There are 4 ways to turn a row about zero (a turn may also mirror it). The second row of each pair is the first, turned, with some noise. The first 36 pairs use one turn. New pairs use 2 turns, one after the other, and a turn may come again.
Some pairs, each with its turns in order after it:
[-5 -4 4 2 16 9 11 0]
[-2 -7 -6 2 -6 -11 15 2] | z_913

[-1 12 2 -9 -2 -7 -7 -5]
[-5 -8 3 -2 0 14 -6 6] | z_739

[15 -16 -4 8 10 2 -2 5]
[1 -16 -2 19 6 1 3 0] | z_913

[10 -9 3 1 -6 -1 5 -4]
[-13 3 9 4 -1 7 -1 2] | z_725

[3 4 -1 4 -13 0 0 16]
[-4 0 -3 -1 -20 0 -5 -3] | z_571

[7 7 -3 -3 -22 9 6 1]
[-9 -5 -10 -3 -15 6 -6 14] | z_571

[-8 -2 1 -15 1 -8 -5 10]
[-1 -7 19 -7 3 -2 -5 2] | z_739

[4 -5 6 10 -4 -9 -8 -1]
[10 1 1 8 3 -3 -10 -6] | z_913

[-2 7 -7 0 -2 5 11 -2]
[-2 3 1 5 -10 6 7 -7] | z_739

[0 5 5 1 4 -1 3 -6]
[-7 -1 -5 4 0 4 -3 -2] | z_739

[8 -13 -4 1 -4 14 1 13]
[-8 -10 11 15 0 -1 0 12] | z_913

[5 -16 10 4 -7 -2 12 -14]
[-2 2 -11 -4 18 -2 9 -16] | z_739

[-18 -4 -11 2 11 -8 -2 -1]
[6 7 -16 2 0 -7 15 -6] | z_725

[3 2 20 -7 13 -10 7 18]
[-16 -20 7 10 4 -16 -4 1] | z_739

[-18 -1 7 -6 15 2 -14 6]
[11 3 -10 0 -25 3 7 5] | z_913

[5 1 12 -2 -8 0 -8 6]
[4 -2 2 4 -3 8 -12 11] | z_725

[4 -21 12 -6 -1 -3 12 15]
[-4 5 29 7 -12 6 0 1] | z_571

[17 -12 -1 8 1 -1 27 3]
[-19 11 21 8 4 -7 10 7] | z_725

[-2 4 12 3 -5 -3 13 -3]
[-7 2 7 -11 -2 -5 0 9] | z_571

[-5 7 -10 -1 2 2 3 -7]
[-12 1 -7 -7 0 4 2 -4] | z_913

[1 -3 -15 1 -8 6 -19 -8]
[16 14 -1 -9 1 11 -3 11] | z_739

[-3 8 5 7 -9 7 0 0]
[-5 6 -9 -6 -7 -4 2 4] | z_571

[6 -2 6 6 10 -5 4 -3]
[-10 -2 -9 0 3 -7 0 2] | z_739

[10 -14 7 -2 1 -5 3 -2]
[-8 10 8 4 2 12 3 7] | z_725

[1 -7 -5 -14 11 -7 10 1]
[1 -5 7 -1 2 7 19 -7] | z_913

[12 -8 -19 -4 0 10 5 4]
[-16 -13 7 9 8 11 4 3] | z_913

[-7 -14 -5 -2 -15 9 6 -12]
[-13 2 -4 17 2 -1 0 18] | z_571

[0 -5 10 -3 -3 1 -1 -9]
[-2 0 -2 1 14 3 -4 -4] | z_739

[15 13 10 -13 -14 9 -2 3]
[3 -5 15 -6 -3 3 -25 0] | z_725

[2 7 -7 10 8 9 -6 6]
[7 -12 3 -6 -2 -6 9 5] | z_725

[-1 -2 -2 -1 5 -5 -2 -9]
[3 -4 1 3 9 -3 3 1] | z_571

[-8 4 -11 -3 -2 3 -22 -13]
[7 -14 -14 -7 -6 11 2 -16] | z_725

[-2 1 -19 7 18 -11 9 7]
[-7 7 -12 13 7 7 19 -6] | z_913

[-9 -9 -6 -5 13 8 1 6]
[-1 12 5 7 10 9 -5 -8] | z_571

[-3 3 6 5 7 -6 -8 -6]
[8 1 -1 -4 7 -9 7 -4] | z_571

[11 -7 7 0 -6 27 -3 -7]
[-16 -12 8 -21 0 8 -6 8] | z_725

New pairs. What belongs after each?
[-2 -6 -17 -1 -10 -2 -7 -7]
[-18 -6 -7 -1 -1 0 -5 -11] | z_725 z_725

[6 -8 2 -7 1 6 3 7]
[-2 -2 1 -2 -4 -10 -5 10] | z_571 z_913

[4 -8 -3 5 13 -2 5 -3]
[-11 6 -4 4 4 -2 -4 -8] | z_571 z_739

[6 0 1 -7 -11 2 -1 14]
[-5 -4 14 1 -5 2 11 -1] | z_739 z_571

[5 -3 4 10 2 3 1 15]
[-5 2 -4 -5 1 -6 -2 17] | z_571 z_571

[1 29 -1 -2 -14 -10 0 0]
[26 1 3 -19 3 -6 -7 -6] | z_913 z_725

[1 3 -12 2 -3 1 2 0]
[1 2 6 -4 2 -4 -2 -10] | z_725 z_913

[1 9 15 -4 15 8 1 -3]
[12 -10 -5 3 -1 10 14 6] | z_725 z_913

[-7 5 22 -12 3 -10 -6 2]
[5 -9 11 -9 20 10 -4 8] | z_913 z_913

[4 -6 -3 12 6 2 5 1]
[-5 4 -2 -6 -6 -9 4 -7] | z_571 z_913

[7 19 -6 10 8 7 -1 -4]
[-15 -8 4 -8 -4 12 11 -9] | z_571 z_913

[3 -8 2 -2 -30 -21 -17 -8]
[28 21 -17 4 -2 9 -11 -5] | z_725 z_739

[-8 -8 -10 -6 2 4 3 7]
[-7 7 4 -2 -4 -13 -2 4] | z_913 z_913

[-2 -8 7 6 -9 6 9 3]
[0 -3 -8 7 -2 -11 -9 4] | z_571 z_725

[-4 14 -10 3 -6 -8 -5 -8]
[-7 -2 1 -15 -11 0 -10 -2] | z_739 z_725

[5 -8 20 -7 9 -3 -4 -7]
[4 12 -7 -7 2 17 0 -13] | z_725 z_571

[20 4 -12 13 3 -3 8 -13]
[-12 8 13 18 15 2 -6 4] | z_571 z_571

[8 -6 2 -6 -17 7 -4 11]
[6 -5 -5 -1 -1 5 -7 22] | z_913 z_725

[-2 4 -12 18 7 -6 -6 16]
[5 -13 2 9 -20 -5 -12 4] | z_739 z_571

[-1 22 -3 13 -14 16 -5 -4]
[9 -8 15 15 -10 4 -5 -21] | z_725 z_913

[-11 0 -10 2 -12 -7 -8 -4]
[6 6 -18 -4 4 -4 2 8] | z_913 z_571

[-15 2 -7 -16 -8 -2 17 -2]
[0 9 6 -15 5 1 -13 17] | z_913 z_571

[6 -2 -4 4 3 -7 -3 3]
[2 10 2 2 -7 -4 -1 -1] | z_739 z_725

[9 16 -12 -6 -8 0 1 6]
[16 12 9 -4 7 4 3 6] | z_571 z_739

[0 17 -6 -3 14 -3 1 -10]
[-19 5 -7 -1 9 1 5 7] | z_725 z_739

[12 0 10 4 -9 0 -3 -11]
[5 11 1 7 5 -9 -14 -1] | z_725 z_739

[6 1 11 -12 8 11 -2 -2]
[14 6 1 -15 0 4 -7 3] | z_725 z_725

[-4 12 1 18 -9 -14 -8 7]
[4 -21 2 9 1 -14 -11 9] | z_571 z_571

[3 -2 5 -6 2 5 -1 12]
[0 -4 2 -8 2 -3 -8 8] | z_571 z_913

[-1 8 5 2 0 -12 3 -10]
[3 13 11 -2 4 1 -2 -2] | z_739 z_739

[-15 -9 -14 15 -4 -7 17 -3]
[-6 5 2 3 7 3 -16 -27] | z_739 z_725

[7 -16 -2 -3 -12 -11 -2 -6]
[-6 -8 -5 -4 15 14 0 6] | z_913 z_725

[11 2 -4 7 -14 -14 1 4]
[-11 14 11 -6 -7 2 3 -4] | z_739 z_725

[1 -7 -7 7 -9 14 -10 5]
[1 8 -2 12 -11 -3 -13 3] | z_913 z_913

[5 4 10 -5 2 -12 5 3]
[6 -2 -14 1 3 -3 -3 8] | z_725 z_913

[-6 -2 6 -6 2 -17 -5 -2]
[-4 -7 12 -4 8 6 -7 -6] | z_913 z_725

[-9 0 20 0 0 -1 5 -10]
[13 9 2 -4 5 3 13 9] | z_571 z_913

[6 1 13 -3 5 -4 -3 -20]
[-11 -7 4 6 1 -15 14 1] | z_571 z_739

[-3 -11 -10 -4 0 2 -2 -4]
[6 -3 1 -15 0 5 -3 2] | z_739 z_571

[7 4 3 -7 6 15 3 13]
[4 -8 -15 -3 -6 -11 -3 -7] | z_739 z_739

[3 7 -13 0 -4 16 -1 1]
[10 -7 -10 12 -8 4 7 -3] | z_739 z_739

[0 -6 -1 -11 -10 -1 16 -8]
[8 6 1 12 -16 -2 1 11] | z_571 z_913

[18 4 -18 1 -20 4 14 1]
[-18 -8 14 -4 21 -14 9 4] | z_739 z_913

[-5 19 -10 -10 -8 2 -5 -5]
[2 6 21 11 -5 9 -5 3] | z_913 z_739

[-5 -1 11 -6 -13 -6 -2 2]
[6 3 6 6 7 6 13 2] | z_739 z_571

[9 -1 -1 2 -2 -1 -17 13]
[-11 -12 -7 3 -5 0 7 11] | z_571 z_571

[-6 8 6 21 6 -2 -5 -2]
[10 -6 6 8 -8 -1 9 -16] | z_913 z_725

[13 1 2 0 -5 7 4 8]
[8 8 7 -3 -10 -3 1 5] | z_725 z_571

[-14 -3 -8 5 2 8 -16 7]
[-1 4 -15 -7 -15 13 2 8] | z_571 z_739

[-8 1 -8 -13 -1 9 -6 4]
[-8 -1 -5 -6 -10 -7 -11 5] | z_913 z_725

[6 9 1 -6 -1 4 13 -1]
[-16 6 0 1 3 -4 2 4] | z_739 z_571

[-1 -8 5 19 2 2 -7 7]
[2 -5 -1 -15 -4 3 6 16] | z_739 z_739

[3 -4 4 -8 -21 -6 15 -9]
[2 9 -15 -5 -17 -5 -15 -3] | z_725 z_913

